Every row belongs to one group in each of 2 separate groupings. Each group adds its own fixed numbers to the row, and there is some noise. The rows also spread widely along 5 directions, which tell nothing about the answers.
Some rows, each with its group in each grouping after it:
[-61 -84 -17  42 -46  40  23  30   7 -38 -20  -3  -1  -2 -25  -8  12  21
   4  38   3   5  -2 -36 -14  -4  38  38  38 -12   6   2]  j_46 j_209
[-10 -42 -15  -2  37  15  24  27  76 -11   2 -22 -10  30  -7 -21  10   7
 -14  21   5 -15  -3 -52 -11  16 -14   0 -14 -19 -15 -15]  j_294 j_362
[ 15  14  17   2  23 -47 -33 -11 -10  39  18  29 -12  -5 -12  10  10   2
  19 -18 -24 -20  10 -20  19   7  29 -29  14  33  15 -25]  j_545 j_209
[  1 -22   0   0  23  21   7  13  27  -1  -4 -17   8   6 -16 -23 -11  13
  -7  -2  -7 -14  13 -24   1  24  -1  -3   0  -7  -1 -19]  j_110 j_432
[  5  14 -54 -25  39  -6  -7  33  32 -23 -42   9  46  11  26 -14 -31 -13
   7 -11   8  28  16 -25 -15  -8  -9  10 -75 -33 -21 -23]  j_110 j_301
[  6  32 -13 -18   0  -8 -15  12   1  -2 -16   1  33  -1  16  10 -13 -13
   2  -6 -24  27  23  12   0 -12 -11  -5 -41  -6   2 -11]  j_810 j_930
[ -1 -10  15  10 -65  44  -7  -3 -19 -29   2 -24  19   5 -21  20   4  -3
 -34  12 -39  29  -2   0   3  -9   1 -17  61  15  25  21]  j_545 j_930
[  2   3  -3  -7  20 -17 -12   3   8  -1   0   5  -3  -4  -5 -16 -11  12
   9   9  -5 -10  22 -17   6   1   7   3 -15  -1   2 -18]  j_294 j_432
[-15 -10 -26 -15  15  -9  -5  32 -40  -6 -17  28   9   2  23 -27 -13  20
  20 -14   5 -17  11  36   8  -7   6  38 -34 -28 -24  -5]  j_810 j_301
[-43 -14  -9  25 -50   5   4  -7 -69 -26 -14  25  35 -30 -10   1  -4  14
  11  36 -18  27   4  25 -10 -35  26  16  29 -27  -7  19]  j_46 j_362
[  7  34  11 -18 -30  24  -2 -18 -20  -6  -3 -11  58 -17   2   7 -45  -2
 -25  20 -15  41  25  10   2 -25 -16   8  19   1   2   7]  j_810 j_432
[ 10   7  13 -36   4  13 -15  -8   5  -3   0  -2  23  13  11 -10 -34  -4
 -24  -6  -6   6   9  20   0  17 -10 -14  -2 -10  -5 -12]  j_545 j_209
[  5  -2  28  26 -19   2 -11  -5 -29  14  20 -13   4 -22 -49  -2  21  27
  -3   4 -50 -13  15 -21  24  -4  38 -17  93  39  26   8]  j_110 j_432
[-28 -90 -20   2  18  49  25  48  30 -23  -2 -20 -44  38  -4 -47  10  25
 -15  -8   9 -49 -14 -16   2  37   8  24  16  -6 -14 -11]  j_545 j_301
[-10   7  11  12 -37   6 -10 -13 -51 -11  -4  17  20 -24 -11   1 -18   5
   3  19 -15  15  11  10  17 -20  19   2  34   0   5   4]  j_545 j_432
[ -3 -34  12   3  22  -4  -7  10  33  13  18   0 -16  22 -11  -6  11   5
  -3 -10  -7 -32  -3 -27   7  25  19 -10   9  12   4 -20]  j_545 j_209
[-33 -45 -11  32 -14  -7   3  21 -10   0 -11  23 -11   1 -18  -8  20  20
  25  16  -5  -9   6 -14  -6  -4  49  21   7   2   0  -9]  j_46 j_209
[ -9  -1  -3 -10   0 -21 -21   8 -79 -11  -5  39 -15  -4  11 -23  -8  19
  22 -27 -14 -25  -1  54  24   3  23  15   6  -5  -9  -1]  j_545 j_301
[  5  20  -8   9   8  -5  -9   4  19   1  -7   5  28 -11 -15  -2 -15   2
  10   7 -15  22  27 -40   2  -9   9  -1  -5  -3   5 -13]  j_110 j_432
[-20 -57 -22   8 -15  48  23  32  14 -29 -15 -14   3  18  -4 -25  -5  16
 -15  10  -1  -5 -13  -9  -5   7   6  17  27 -11  -4  -2]  j_46 j_301

New rows. What belongs after each?
[ 37  39  17 -25  -7   8 -22 -13 -46  15  21  -8  33   0  -1  -4 -16   7
 -30 -21 -40 -11   1  37  17 -13  -4 -18  47  18  12   5]  j_810 j_301
[ 13  23 -33  -1   1 -13  -6  10  13 -10  -9  21  25   2  13   1 -17 -17
   3  -8 -10  23   3 -34   0 -23  -1   1 -29   1  -4 -23]  j_545 j_301
[ -7  -4  17  14   1   2  -1   1 -14   6  12  -1   7 -10  -8 -13   0  24
  -4   5 -22 -23  12   8  17  -6  16   5  33  18  10  -2]  j_810 j_432
[ -7   3   4  -2  -9 -11 -19  -4  -5  -1  -7  16  16  -6   2   8  -7  -8
   7  -1  -5  11  15 -17   2  -6  22   3  -1   8   7 -13]  j_545 j_209
[ -6  -3   7  20 -51  53  26  -4  20 -15   1 -26  37  -2 -30   5 -17   6
 -34  34 -11  33   3 -29  -7 -21   2  -6  56   7  18  10]  j_46 j_432
[ -2 -25   6 -26  27   5 -10  16  24  -4 -11  -7  -3  19   0 -14 -11  16
   1  -1   6 -16   7  -5 -10  20   1   5 -16 -21  -7 -11]  j_294 j_209
[  0  11 -17  -9  21 -11 -10  24  11  -4 -14   0  16  -4  14   2   0  -1
  12  -7 -14   5  15  -1   2  -9  -2   3 -41 -13  -5 -13]  j_810 j_930
[ 17  -7  -3  10  30 -33 -22  24  46  17  14  -8 -24  19 -17   6  48   4
  10  -4 -29 -21  13 -53   9   1  15 -20   4  33  26 -17]  j_294 j_930
[  7   1  -1  13 -41  26  -6   2 -31 -10  -4 -15  34  -9 -25   6   3  12
 -24   7 -42  16  -1 -12   1 -20  17 -12  83  20  18  20]  j_110 j_301
[-31 -24 -21  -3 -34  25  -5  24 -71 -44 -33  30   9 -10  17 -19 -24  13
   6   9  -3  11   2  47   1 -12  11  34  -5 -28 -16  11]  j_545 j_301
[ -9 -31 -31  15  -1   3   5  29   1 -18 -12  10  -2   9  -7  -9  10  14
  10   8  -4 -11  -9 -21  -7 -12  26  18   9   0  -2 -13]  j_46 j_301
[-36 -34 -30   9  13 -16  -4  31  14 -23 -38  43   1   2  20 -14  -8  -6
  35  13  28  13  21 -30 -13  -3  21  35 -78 -38 -25 -21]  j_545 j_209
[  4  15   7  -4 -18   9  -8   0 -26 -11  -5   3  27 -13 -11 -10 -23  11
  -9  13  -9  12  13  18   5 -12  10  -3  21 -10   2  -4]  j_46 j_432
[-27 -19   1  39  -9 -11   1   4 -20   7   4  13  -2 -18 -22  -5  19  21
  22  13 -23 -13  13 -30  23 -19  32  21  32  21  12  -6]  j_810 j_432
[ 12  25   0   6 -16 -38 -28  -2 -59   5   2  30  11 -14  -1   3   5   3
  17  -9 -25   6   7   4  21 -23  25  -8  20  10   9  -5]  j_545 j_301
[-13 -10  -6 -17 -46  58   9  18   7 -44 -33 -28  45   5   9   3 -38  -5
 -31  25 -13  46   8  32  -4  -8 -26  14 -11 -26  -3  28]  j_810 j_930
[-25 -16  -9  10  22 -27  -9  21 -21   7  -9  26 -15 -15   5 -27   1  28
  40  -4   1 -28  23   0  15  -1  23  33 -26  -7  -8 -13]  j_810 j_432
[-51 -53 -25  23  -4  18  14  32  -7 -29 -25  25 -14  -1   2 -30  -8  12
  23  29  14  -5  12 -15   2   2  18  39 -30 -30 -15  -4]  j_545 j_432
[ 26  26 -10  15  19 -55 -27   3   4  36  25  26   6  -3 -12   9  28   7
  19 -15 -28 -19   0 -28  13 -23  29 -21  21  38  14 -33]  j_46 j_301
[-29   5  -5  -5 -53   9 -11   4 -54 -43 -41  23  36 -32   7  -5 -41   4
  14  38   4  52  24  21  -1 -42  13  32   0 -37  -8  21]  j_294 j_432
